There are 4 nested groupings, the coarsest first. Each group lies inside one group of the grouping before and may be the whole of it. The rows also spread widely along 18 directions, which tell nothing about the answers.
(in the rows, 128 means zero)
Known rows, each followed by its group in each grouping:
[127 139 113 150 148  90 107 105 171 134 174 134 124 121 147 114 151 167
 149 175 120  84 110 109 137 141 138 113 114 167 142 128 144 136]
povu ribu mesup K_175
[104 117 147  94 136 112 157 169 108 141 144 164 128 181 184 135  83 118
 116 151 101 134  81 179 172 128 119 188 104 176 150 117 128 118]
Botoz Tegel Dete K_31
[ 88  98 140 119 164 100 129 156 133 135 119 146 154 122 118  80 113 131
 146  95 139  92 130  95 139 102 146 162 182 158  86 103 152 132]
Botoz tata kepo K_787
[ 92 146  92 104 113  93 135 170 141 141  90 145 161  73 118 104 118  80
 125 103 161 103 149 122 146  71 105 138 131 135 122 118 111 175]
Botoz Tegel meb K_286
[ 99 139 164 101 124  85 114 141 157 163 120 111 107 113 151 130  83  88
 110 151 139 128 125  97 142 134 132 167 115 183 166 113 133 136]
zires nuboz fafol K_611
[ 77 125 118  89 123  77 123 172 136 137 139 115 133 118 142 126 113  88
 143 125 126  76 109 114 153 117 125 161 130 176 127 121 113 172]
povu rupe Kif K_513
[109 116 130 147 104 125 121  80 131  96 120 139 112 114 147 140 152  79
 108 135 125  75 112 174  80 142 101 123 151 167 108 141 121 127]
zires fivi voded K_769
[105 119 157 125 107  83 103 136 136 130 127 150 115 204 131 110 168 130
 104 144 126  71  88 149 144 124 123 155 101 119 132 144  94 125]
povu Fuv vibo K_785
[167 103 103 140 151 111 124 161 158 111  98 157 167 108 118 119 145 177
 131 128 147 111 151 123 189 101 133 124 104  95 140 123 103  79]
zires nuboz neb K_138
[ 97 122  90 107 112 102 101 149 140 114 137  96 138 138 111 143 234 118
 153 115 122  42 111  91  81 105 102 129  72  90 137 157 138 169]
povu rupe Kif K_392
[148  99 116 150 153 115 100 149 176  84 121 125 133  95 129 158 154 186
 137 159 144 102  88  77 112 170 141 129 142 183 116 109 160  99]
Botoz Tegel Nezo K_331
[119 194 212 164 134  98  95 150 188 156  89 130  91 161 108 164 131 109
 123 151 154 165 115 143 186 133 169 150  84  80 186 121 136 118]
povu ribu Siza K_669
[111 166 139 114 130 114 131 105 133 138 136 148 113 137 113 125 168 117
 122 152 121 102  97 122  94  93 118 131 134  81 127 155 138 110]
povu Fuv Zav K_344
[109 105 161  98 111  80 156 148 123 123 164 106 124 158 147 109 125 107
 147 109  94  51  95 120 191 125 145 146 121 150 130  83  91 151]
Botoz tata kepo K_812
[108 117 155 155 128  94  80 151 139 102  91 144 143 134 101 146 143 125
 142 140 128 109 116 162 139 101 100 105 126 142 121 128 129 135]
povu Fuv tivi K_489
[131  99  88 101 161 109 204  94 128 112 183  58 128 141 124  78  82 116
 126 131 129 112 157 107 128 156  74 156  85 157 116 136 145 115]
povu Fuv Zav K_867
[ 97 122  82 134 172 127 113  61 149 160 113 147 152 104 165 121 139 136
 134 151 123 108 141 150  82  82 107 138 131 133  84 119 164 144]
povu ribu mesup K_829
[172 127 115 100  80 137 158 178  93 107  66 168 150 104 150 178 144  87
 104 112 109 148 126 194 159  83  84 136  59  97 178 109  97 123]
zires fivi zode K_871
[111 145 152 118 124  87 106  92 154 142 160 117 104 121 133 105 110 120
 124 171 131 101 112 125 119 139 111 133 138 195 139 128 134 130]
Botoz tata mev K_715
[194 129 153 113 105  93 146  76 140 117 147 117  86 149 133 111 159 161
 101 163 118 103  91 114 111 164 131 143  91 163 146  98 156  98]
zires nuboz fafol K_690
[ 97 158  90 158  96 119 134 169 122 151 149 184 150 106 144 119 147 123
 104  78 131 118  94  72 113 131 146  89 171 137 122 134  76 180]
povu Fuv tivi K_450
[184 132  86 111 100 110 126 112 133 114 125 129 129 111 153 166 166 158
 107 168 111 123 102 126 105 127  86 103  51 144 162 115 126 123]
zires nuboz vam K_951
[117 152 155 128 129 110 112 124 140 127 118 168 117 105 108 114 158 134
 120 157 135 108  94  86  78 107 137 132 163 145 132 119 174 113]
Botoz tata mev K_715
[146 172  92 117 158 136  98 152 155 145 114 163 132  41 134 170 114 157
 123 154 152 188 115 111 104 125 123 133 170 154 140 160 153  82]
zires nuboz vam K_951
[131 163  86 130 119  81 203  80 148 155 169 109 131 132 148  79 144 126
 125 113 116  79 114  70 142 116 145 102  86 105 106  71 117 195]
povu Fuv tivi K_489
[133 133 101 100 177 139 181  98 154 139 133 109 126  78 141 127  88 112
 118 144 138 139 146 112 142 123 123 170 151 104 111 128 127  71]
povu Fuv tivi K_489
[118 160  93 120 122 129 109 112 158 120 104 152 119  83 147 161 190 108
 131 122 146  83  96 170  99 123 138 163 151 126 102 132 136 136]
Botoz tata mev K_715
[145 151  50  82 110  87 132 157 157 141  86 161 148  67 163 140 224 138
 136 118 142  48  92  98 121  79 158 162  94 105 116  89 143 177]
zires fivi zode K_871
[109 176 147 124 107 116 168  86 134 150 149 145  91 113 145 104 108  72
  91 146 129 119 112 113 101 135 139 146 148 142 145 125 127 131]
povu ribu mesup K_175
[162 162 103  97 122  95 157  71 168 137 140  93 101  54 129 116 159 118
 132 143 136  87 118  85 112 132 139 142 131 141 115  89 155 145]
povu Fuv tivi K_450
[158 129 139 106  89  88 154 109 123 118 128 122 128  91 104  87 147  98
 128 137 114  78 149 121 147  87 105 113  94 130 161  95 123 145]
povu ribu mesup K_829
[ 88 133  94 111 107 117 186 152 125 122 128 119 119 152 123  93 159  68
  91  62 161  78 115  87  90 151 136 187 126 100 100 147 115 156]
povu Fuv Zav K_344
[173 109 136 122 118  94 152  80 124 158 144 134 133 158 149  70 148 157
 120 124 103 110 144 134 150 103 112 126  60 136 150  84 144 141]
zires fivi zode K_871
[117 101 110 116 134 104 139 152 135 121 108 142 151 125 144 125 198 132
 146 123 113  55 112  95 116  88 138 154  86 111 127  88 167 160]
povu Fuv Zav K_344
[112 109 152 102 117  90  98 181 120 138 132 128 138 160 101 108 111 128
 118 138 130 133 135 116 153 110  85 138 100 145 170 160 102 113]
povu rupe Kif K_392
[ 80 178 115 165 142 103 135 171 161 110 136 163 133 103 125 131 134  84
 153 129 149 102 115 158 155 126 142 131 142 142 137 152 144 160]
povu Fuv vibo K_785
[152 104  86  95 166  86 164 135 145 116 111 126 150  67 138  88  69 125
 145 157 144 121 166 156 173 108 103 178 112 203 118  90 172 126]
povu ribu mesup K_175
[ 90 138 143 128 169 111 140 119 153 136 153 161 134 101 121  92 135 122
 139 152 127  74 128  86 129  91 154 135 183 106 131 154 142  81]
zires nuboz fafol K_611
[142 149  97 142 104 125  92  59 167 152 134 158 115 100 183 147 170 152
  99 142 133  91  91 150 108 146 142 122 155 156 103 109  80 137]
Botoz tata mev K_715
[156 125  95 157  93 121 141 142 135  86 130 142 135 115 134 133 187 117
 127  91 132  88 130 159 133 152 119 115  85 143 150 129 125 148]
zires nuboz vam K_951
[122 135 132 120 118  85  99 155 146 123 102 119 140 138 109 137 164 113
 146 119 135  95 138 166 164  94 105 129  73 107 151 138 120 143]
zires nuboz fafol K_690
[125 135 102 151 120 127 172  83 163 122 144 120 132  78 128  79 161  95
 122  97 150  74 158  90 110 130 136 124 133 125 124 107 138 152]
Botoz Tegel Nezo K_331
[104 148 123 170 169  87 101 104 229 104 103 106 127 101 119 136 152 120
 152 180 181  66 145 135 151 131 137 135  97 130 127 122 158 130]
Botoz tata kepo K_787
[ 97 122 137 159 133 118 106 170 151 114 115 169 129 182 158 158 144 138
 112 121 143 103  75 160 151 161 152 156 133 139 115 136  95 118]
Botoz tata kepo K_787
[ 64 181 147 124 131 124  70 138 140 180 172 142 110  96 134 137 141  92
 147  91 129 130 117 141 115 129 142 137 200 149 142 195 121 138]
zires nuboz vam K_951
[162 149 141 105  86 126 117  99 120 125 153 132  98  77 112 119 156 124
 112 118 126 118 103 108  80 147 115 125 179 170 135 136 126 110]
Botoz tata kepo K_812

New rows, each followed by its group in each grouping:
[137 119 139 107 125 101 174 148 115 125 136 137 139 112 122  84 137  99
 150  76 115  87 147 141 178 102 145 155 127 129 135  98 141 138]
zires nuboz fafol K_690
[162 116 140  86  90 116 133 129  99 147 136 140 132 119 152 139 155 127
 127 115  81 105 109 147 163  91 114 129 108 115 152  98  80 128]
povu Fuv Zav K_344
[127 138 124  82 120  91 107 156 160 137 131 103 111  91 133 134 109 117
 132 113 157 105 109 132 175 155 140 180 165 173 114 129  89 120]
Botoz tata kepo K_812
[ 58 115 141 120 134  84 126 142 138 129 133 152 131 146 157 100 138  88
 147 113 124  38 100 158 149 112 151 176 155 176  98 104 136 172]
Botoz tata mev K_715
[132 113  86 107 152 136 139 109 130 136 147 116 135  80 128 116  99 146
 106 130 140 144 131  77  83 142  97 138 174 159  99 148 122  92]
povu Fuv Zav K_867
[116 103 144 130 157 113 150 166 127 112 130 122 142 188 131 126 122 136
 138 128 118 127 120 144 160 130 112 160  68 131 147 116 155 116]
Botoz tata mev K_715
[146 175  84  88  92  79 182 102 106 120 128 120 130 107 104  91 121  82
 119 124 132 117 130 163 115  86  66 104  91 128 114 132 130 166]
zires fivi voded K_769
[113 116 126 149 139 104  87 132 136 134 159 152 152 144 133 125  89 156
 123 178 118 136 133 161 163 113  68  84 115 161 156 173  73 102]
povu Fuv Zav K_867
[122 125 134  87 113 118  83 110 132 169 143 144 125 100 136 106 169 142
 124 127 121  97 119 113 102  98 116 150 159 148 136 143 124 120]
Botoz Tegel Dete K_31
[163 167 145 128 120  88 179 121 151 156 150 151  99 157 157  89 136 138
 111 125 133 126 102 122 172 153 172 164  81 139 158  92 152 139]
zires fivi zode K_871
[ 91 108 129  80 121 128 133 140 127 141 113  81 138 125 139 160  91  87
 100 123 122 126 123  93 129 105  86 141 123 102 129 131  59 108]
Botoz Tegel Nezo K_331
[168 154 111  85  92 108 149  85 112 182 177 159 110  91 135  52 160 153
 103  87 120 106 110  89 119 123 152 146 189 144 110 116 102 134]
povu Fuv vibo K_785
[117 118 155 124 107 134 120  80 112 177 147 132 120 124 149  88 102 108
  95  91 120 146 145 123 103 134 112 138 160 179 129 109 110 141]
Botoz tata mev K_715
[158 153 122 119 121 114 204 115 148 105 169 132  99 109 120  85 121 130
  94 149 149 111  97  52 109 172 145 147 139 150 145 122 147  92]
Botoz Tegel Nezo K_331
[106 145 160 131 132 134 127 132 141 174  92 154 138 104 127 135 105 114
  82 115 135 155 133  42 117  88 150 117 168  66 138 117  82  91]
zires nuboz fafol K_611
[119 104 153  93 153 114 103  96 153 116 140  73 113 105  98 120 166 123
 153 150 126  73 137  99  95 119 104 159 132 136 132 138 172  92]
Botoz tata mev K_715
[115 117 159 128 175 108 112 104 134 151 140 154 148 178 145 125 130 175
 157 153  91 112 106 169 173  77 125 123 123 101 110 111 125  99]
Botoz tata kepo K_787
[ 68 112  90 108 159 115 144 164 138 133 129 105 170 143 128 120 149 101
 151 114 128  87 153 120 135  74  86 148  66  88 138 148 141 152]
Botoz Tegel meb K_286
[ 91 146 110 101 163  78 103 191 164 144 160 108 133 144 110 105 147 154
 159 138 157 104 113  81 139 133 128 169  99 154 149 164 170 139]
Botoz tata mev K_715
[ 91 155 114 100 174 126 136  98 138 150  98 118 137 125 130 157 130 105
 140 145 116 128 122 150 111  63 108 148 123  52  95 132 142 112]
povu ribu mesup K_175
[169 143 102 147 137 148  95  92 157 144 138 118 143  62 113 130 178 145
 157  76 137 138 184 165 145 119 116 103 137  99 139 155 117 111]
zires nuboz fafol K_690
[ 84 144 112 155 162 116 104 145 185  98 111 173 120  76 137 153 171 116
 139 163 161  57  89 116  99 136 166 162 192 146 102 148 159 110]
povu Fuv Zav K_344
[136 149 144 142 109  66  97 131 147  98 155 158 102 150  96  98 157 170
 120 161 142  79  60 119 124 160 135 115 173 180 102 150 116 115]
povu Fuv vibo K_785
[157 139 125 109 105 109 158 130 111 151 173 150 119 147 147  98 138 142
 114 120 105 131 108 133 154 135 121 138 101 141 160 127 111 128]
povu Fuv tivi K_489
[122 126 169 129 133  90  75 125 186 152 122 114 106 160 110 103 194 164
 133 107 158  75 109  99 148 146 172 172 136 114 117 124 130 119]
Botoz Tegel Dete K_31
[139 107  88 105 153 117 106 138 136  93  66 150 159  79 104 134 145 144
 145 115 154 107 132 186 128  90  99 159 165 139  64 121 144 102]
Botoz tata mev K_715
[165 128 136 122 118 102 157 104 161 110 120 111 102  99 123 111 104 121
  83 163 157 122 130  72 116 163 128 143 114 162 153 112 131  85]
zires nuboz neb K_138
[ 78 154  59 128 172 126 142 114 150 142 178 121 137 118 174 166 138 143
 149 130 110 101  70  92  91 141 141 122 161 128  72 138 124 153]
povu rupe Kif K_392
[107 120 147 118 125  95 103 169 155 129  75  99 143 131  91 129 125 114
 120 114 160 130 139  93 137 105 105 139  95 115 134 116 126 138]
Botoz Tegel Nezo K_331
[139 175  75  96 124  80 195 101 134 139 150 112 132 124 121  89 148 113
 150  91 127  83 116 150 165  97 128 133 107  87  79 104 116 177]
povu Fuv Zav K_344
[116 108 138  84 171  92 175  93 152 108 121  76  99 146 139 129 113 111
 131 167 126  83  95 119 117 140 128 206 109 142  86  89 185 108]
povu Fuv Zav K_867
[146 121  98  42 114  87 171 165 107 105 122  50 126  88 115 148 132  92
 154 101 110  99 111  96 129 115  94 156  89 141 118 100 148 153]
zires fivi voded K_769
[140  83 124  86 125 124 145 130 117 102 123  90 119 128 119 126 144 121
  97 145 124 105 119  74  76 141  86 171 105 141 138 133 145  89]
povu Fuv vibo K_785
[121 110  74  83 184 111 191  99 139  99 115  68 154  85 103 130  90 116
 142 149 128 104 140  81 114  88  87 133 131  95  63 105 140 101]
povu rupe Kif K_513
[115  81 135  79 131 102  99 116 126 167 130 134 125 185 176 125 125 150
  93 165 108 103 101 143 140 116 100 184  99 146 132 134  87  96]
povu Fuv tivi K_489
[137 163 126 121 119 107  64 163 145 147 112 127 139 112 114 181 150 151
 140 131 127 158 112 133 144 102 104  92 101 105 161 155  99 122]
zires nuboz neb K_138
[154 132 147 116 130 101 109 166 130 108 121 159 114 169 120 144 153 163
 121 149 130 132  85 168 150 142 123 159 100 138 152 155 141  77]
zires nuboz vam K_951
[138 113 164  95 136  89 155  55 136 145 158  82 119 146 119  75 118 125
 141 147 101  88 145 129 152  94  99 131  98 131 126  90 138 123]
Botoz Tegel Dete K_31
[122 134 109  91 122 129 158 162 122 112 104 137 146 102 143 174 162 105
 132 134 105  95  98 122 132  77 113 140  98  79 141 109 119 124]
Botoz Tegel meb K_286
[122 132 182 118  96 122 191 133 100 134 159 142 116 118 141  98  62  70
  98 114 104 131 124 106 162 131 129 129 156 158 166  95  86 116]
Botoz tata kepo K_812
[141 108 114 156 133 130 135  88 134  79 119 137 149 144 116 137 147 139
 124 129 123  90 125 182 138 114  87  89 129  96  89 133  79  94]
Botoz tata kepo K_787
[131 189 116 182 125 117  93  84 188 114 153 164  95  74 123 140 157 140
 118 167 160 102  93 131 103 169 157 101 196 155 118 163 115 109]
povu ribu Siza K_669
[ 78 146 146 178 121  87 128 123 145 148 127 179 138 160 115  53 125 103
  94 152 153 113 144  94  97 104 110 113 100 155 158 135 160 169]
povu Fuv vibo K_785
[125 148 131 141 110 100 147 165 148 109  95 141 138  74  88  95 133  74
 133  84 164 104 160 133 171 109 135 139 144 122 133 115 120 151]
povu Fuv vibo K_785
[120 143 106 130 104 122  85 137 128 174 155 163 139 128 149 122 193 157
 127  83 114 100 109 116 129 116 148 118 149 104 131 149  74 151]
povu ribu mesup K_175
[140 144 133 146 123 105 124 109 177 141 167  99 116  98 120 102 162 123
 137 114 142  86 155  89 159 147 144 109 119 116 163 145 104 122]
zires fivi voded K_769
[174 138 173  94  85  92 119 131 131 139  99 122 114  70  93 115 148 116
 120 135 122 113 137  81 146  88 130 125 123 120 172  82 120 122]
povu ribu Siza K_669
[123 114 162  83 150 108 155 132 139 157 123  88 113 139 108  83 143 101
 135 104 135 109 162  96 146 109 143 214  93  94 153 113 178 113]
povu ribu Siza K_669
[ 82 115 123 163 175  82 167  89 162 127 151 143 139 194 144  67 143 133
 137 161 127  51 124 122 133 109 135 142  83 122 105 109 171 149]
povu Fuv Zav K_344
[ 97 101 103  69 132 134  99 115 149 173 107  70 117  77 169 160  96  94
  83 125 149 140 142  61  62 148  99 191 138 173 127 139 115 116]
zires nuboz fafol K_611
[136 148 199 149 135  78 137 138 165 121 152  97 101 117  71  79 120 121
 146 128 142 116 138  64 165 150 156 127 139 149 159 107 163 123]
povu Fuv vibo K_785
[165 144 187 107  82 150 141 104 108 166 168 145  93 163 156 135 147 123
  87 121  91 145 104 141 152 139 130 140 112  91 198 136  65  76]
Botoz tata kepo K_812
[132 128 128 156  82  93 138 138 155 120 163 133 119 130 139  97 140 136
  94 107 145  73  98  54 142 182 160 105 141 173 138  99  63 153]
Botoz tata mev K_715
[137 123 154  93 121 121 116 142 104 124 155 102 127 110 109 147 113 137
 137 149  95 157 105  98 102 116  73 106 122 165 164 137 146 106]
Botoz Tegel Nezo K_331
[115  97 134 104 154 166 194  78  81 122 206 101 141 143 147 123  84 108
 131 117  62 124 134 137 132 112  77 104 153 102 121 146  78  71]
Botoz tata kepo K_787
[152 118 131 113 115  87 150 221 134  98  80 157 145 106  84 102 138 132
 115 112 163 112 123  73 160 113 141 157 118 124 144 105 135 117]
povu Fuv Zav K_344
[116 154 148 171  76 132 116 114 154 107 171 149  85 135 161 152 198  80
 108 123 124  63  95 154 113 187 152 127 119 146 185 169  98 130]
zires nuboz neb K_138
[121 161 134 200 162  84 132 108 207 101 141 124 143  69  80  87 142 125
 163 152 162  74 172  76 157 115 150  64 131 121 148 123 160 131]
zires nuboz fafol K_690
[ 91 158  97 114 148 102 159 155 126 137 140 178 136 139 137  99 148 114
 140 130 131 104 100 137 110 100 134 169 124 137 120 141 186 155]
povu rupe Kif K_392
[ 80 138 133 133 125 109 105  97 159 147 155 136 128 133 170 134 162  95
 156 126 110  53 116 199 168 106 130 138 129 134 125 131  98 160]
Botoz Tegel Dete K_31
[192 105  98 130 125 122 155 109 125  92 126 126 132 122 129 136 139 173
 116 129 116 123 108 137 140 146 115 120 112 131 105  99 109  99]
povu ribu Siza K_669
[ 66 144 109 141 159  93 130 109 175 139 145 103 125 126 111  82 121 102
 125 116 170  82 137  91 119 138 134 149 166 130  83 155 122 143]
povu Fuv vibo K_785
[140 107 177 100 119  72  93 121 145 144 136 110 105 141 103  93 141 162
 112 161 128  94 104  56 126 130 126 140 135 158 139 115 126 101]
povu Fuv tivi K_489
[122 126 150  62  96 116 134 136 131 160 138  91  94 142 137 126 152 102
  92 103 132 104 104  85 119 144 130 194 117 116 150 134  98 114]
Botoz Tegel meb K_286
[164  89 109 104 143 123 169  54 142 146 174  67 113 129 184 123  99 155
 103 138 102 118 123  84 126 171 114 139 104 162 116  93 104 101]
zires fivi zode K_871
[140 127 143 122 123 115 124 174 122 134 127 138 142  71 114 118 146 121
 168  58 115 120 133 128 180 115 157 141 172 146 125  94 131 153]
povu Fuv vibo K_785
[123 126 172 154 101  91 113 140 153 130  90 133 122 189 108 111 129 136
  84 115 157 130 106 104 140 142 131 127 101 124 126 103  99 134]
Botoz Tegel Nezo K_331
[111 123 156 148 116  83 147 125 120 143 169 150 140 140 103  41  68 118
 108 127 131 119 153  99 163 115 104  90 151 170 141 134  85 132]
povu Fuv Zav K_344
[ 61  90 155 143 136 100 145 175 127  96 142 108 139 152  98  88 101  78
 128  92 137  71 142  90 148 139 127 141 160 140 120 148  96 125]
povu ribu mesup K_175
[112 123 105 134 155 110 194 145 156 102 159 104 155 110 131 116 116 112
 156 115 121  73 136 104 199 114 136 115 115  96 124 106  94 128]
Botoz Tegel meb K_286
[ 71  99 185 118 115  77 117 141 143 122 117 131 124 151 152 131 166  95
 144 139  96  17  78 106 145  95 159 149 126 146 123  66 132 169]
Botoz Tegel meb K_286
[115 114 174 137 120 144  91 149 124 126 171 139 119 106 133 143 141 122
 146  90 107 108 114 138 152 154 143 127 203 161 146 151  87  97]
Botoz tata kepo K_787
[154 125 162 147 104 122 134 167 129 120 134 140 117 130  89  94 138 136
  86 109 151 153 140  44 105 161 128 125 116 141 193 150 140  88]
zires nuboz vam K_951
[121  94 148  82  95  88 125 182 103 144 119 123 148  98 104  78 141  92
 140  90 118  95 162  85 140  80 106 153 103 165 173 100 146 171]
povu rupe Kif K_392
[101 141 134 130 167 105 128 148 153 129 108 121 142 101 130 158  83 115
 148 123 132 135 118 134 173 112 137 122 168 122  93 118 108 113]
zires fivi voded K_769
[139 136 127 119  92  75 140 154 147 118 162 107 132 122 111  99 145 110
 137 120 126  66 137 121 214 122 119 107  93 116 167 130  51 144]
povu Fuv vibo K_785
[101 125 120 152 158 109 135 157 165  95 123 155 125  98 131 130 108 124
 119 164 158 104 103  97 115 159 140 155 164 184 119 135 156 107]
povu Fuv Zav K_867
[137 148  50  80 147 140 119 110 129 141 114 150 139  70 136 128 154 144
 119 132 154 140 120 143  53 108  88 174 150 150  95 158 173 111]
Botoz tata mev K_715
[139 110 146  96 111 117 142  85 111 149 171 120 118 105 145  96 101 107
 109 127 102 112 145 128 139 122 102 128 146 164 153 133  91  98]
zires nuboz vam K_951
[ 73 146  93 133 126 107 145 166 127 119 124 133 139 150 152 144 148  94
 142  73 134  95  82 148 115 142 138 156 123 151  84 109 141 201]
Botoz tata mev K_715
[168 132 115 178 158 118 204 113 126  96 147 129 153 122  85  75  84 147
 132 118 134 172 164 110 140 132  93  80  97 135 126 103 171 123]
povu Fuv Zav K_867
[131 152 158  80 120  93 128 179 105 125 133 110 117 129  96 145 141 112
 165 109 102 128  98 148 164 101 121 151 114 117 146 126 145 134]
povu ribu Siza K_669
[157 139  93 130 100 110 152 144 141 121  94 169 134 113 124  99 212 124
 114  92 155  83 125 128 119 116 146 166  87 103 133 107 155 159]
povu Fuv Zav K_867
[144 132 117 114 110 108 138 109 125 130  79 169 129 107 119 102 142 126
  89 124 147 113 115 122 104  98 130 152 152 122  94 101 123 121]
povu ribu Siza K_669
[104  80 137 144 127  97 111 158 151  89 126 116 132 131 110 100 158 109
 120 136 152  62 148  84  98 149 109 149  97 181 163 148 166 123]
zires nuboz fafol K_690
[ 91 142 117 117  91  97 135 113 130 181 178 145 111 152 188  84 112  84
  88 113 130 101 124 136 124 155 126 159 108 199 162 144 100 175]
zires nuboz fafol K_690
[133 128  97 105 113 143  86 168 109 158 119 163 157 100 162 168 158 148
 136  78 114 147 108 163 135 107 115 136 142 140 126 129  94 146]
Botoz tata kepo K_787
[141 129  95  70 120 110 172 107 125 143 143 113 117  62 145 100 131 106
 117 122 126  93 119  73  95 120 127 171 150 162 112  97 146 139]
povu Fuv Zav K_344
[133 133 154 141 118 104 135  86 130 142 144 145 114 158 103  52 118 140
  95 127 148 139 133 115  89 139 101 132 132 175 124 132 163 124]
Botoz Tegel Dete K_31
[ 82 141 128 136 104  64 119 140 159 158  98 144 150 103 130  91 114  83
 114 133 152  82 146  92 150  77 122 114 105 148 139  88 103 201]
povu Fuv Zav K_867
[154 135 122 146  76 129 143  32 111 154 179 125 114 146 151 104 162 128
  95 113  89 113 120 119  80 138  99  75 102 137 133 109  92 163]
povu rupe Kif K_513
[120 137 106  97 115 129 136 128 114 138 127 126 133  98 146 145 145  93
 127 115 113 121 126 135 102 102 101 139 107 130 148 135 137 138]
zires nuboz neb K_138
[100 145 153 181 137 107 148 156 123 105 172 138 132 180  99  98  94 113
 131 135 124 146 134 137 146 145  97  91  96 144 169 168 134 128]
povu ribu mesup K_175
[138 111  91 159  96 116 135  93 168  75 108 105 127 105 124 148 155 105
  87 148 153  64 127 110 105 155  94  95 107 119 113 130  61 120]
povu Fuv Zav K_344
[152 122 146  98 151 100 120 144 155 115  88 102 116  66 116 141 144 123
 163 124 135 117 120 126 142 125 148 190 139 169 114  71 205 133]
povu Fuv vibo K_785
[101  99 136 101 145 135 118 174 122 146 123 143 143 123 145 145 157 129
 130 113 107 105 112  88 131 102 138 167 141 102 143 134 118 102]
povu Fuv tivi K_489
[147 152 145 118 171  96 126 112 164 153 174  96 101 150  89  75 154 184
 143 117 151 130 121  70 126 160 154 153 142 114 118 162 174  83]
zires fivi voded K_769
[167 160 107 101 125 121 151 169 133 142 118 131 126 136 125 136 154 157
 124  75 144 159  98 122 155 146 151 171 109 100 121 109 126 126]
Botoz tata mev K_715
[109 115 139  90  92 124 127  87 104 162 163 139  99 122 185 118 131  94
  93 109 101  91  94 135  92 145 125 162 175 185 119 131  93 132]
zires fivi zode K_871
[145 118 154 122 142 121 134  83 138 164 115 151 111 143 144  79 125 132
  97 114 143 143 150 154 125 133 137 191 127 150 129 117 166  95]
zires nuboz vam K_951
[158 171 168 119 111 102 142 123 131 154 141 188 105 135 130 109 110 135
 106 145 122 142  97 161 188 120 156 141 158 124 148 121  88  91]
povu rupe Kif K_513
[ 76  96 173 171 156 113 146 123 164 107 165  83 129 161 130 137 112 114
 121 146 110  67 116  27 141 149 144  83 136  93 138 131  74  91]
zires fivi voded K_769
[ 97 135  73 101 128 100 122 165 132 145 152 137 143 100 153 127 166 137
 144  74 128  74  84  78 113 131 163 147 171 149  86 129 117 168]
zires nuboz neb K_138
[105 146 157  73 126  91 138 132 136 125 155 105  96 111 146 165 155 104
 152 149  87  51  53 105 153 117 163 160 169 115 114 104 103 120]
povu Fuv vibo K_785
[132 112 164  62  90  83  45 185 118 150 123  93 121 116  99 138 123 143
 130 129 129 146 111 105 124 125  74 145 119 205 166 145 122 133]
Botoz Tegel Dete K_31
[110 106 121  94 113 130 122 130 108 169 134 144 137 137 186 123 112 106
 115  86 113 126 124 184 148 125 111 180 131 173 124 117  96 147]
Botoz tata kepo K_812
[195 167 136 107 109 114 141  81 134 155 156 132 104  96 144 141 162 165
 130 156  90 134  96 114 138 116 142 111 104 116 158  85 132 121]
povu ribu Siza K_669
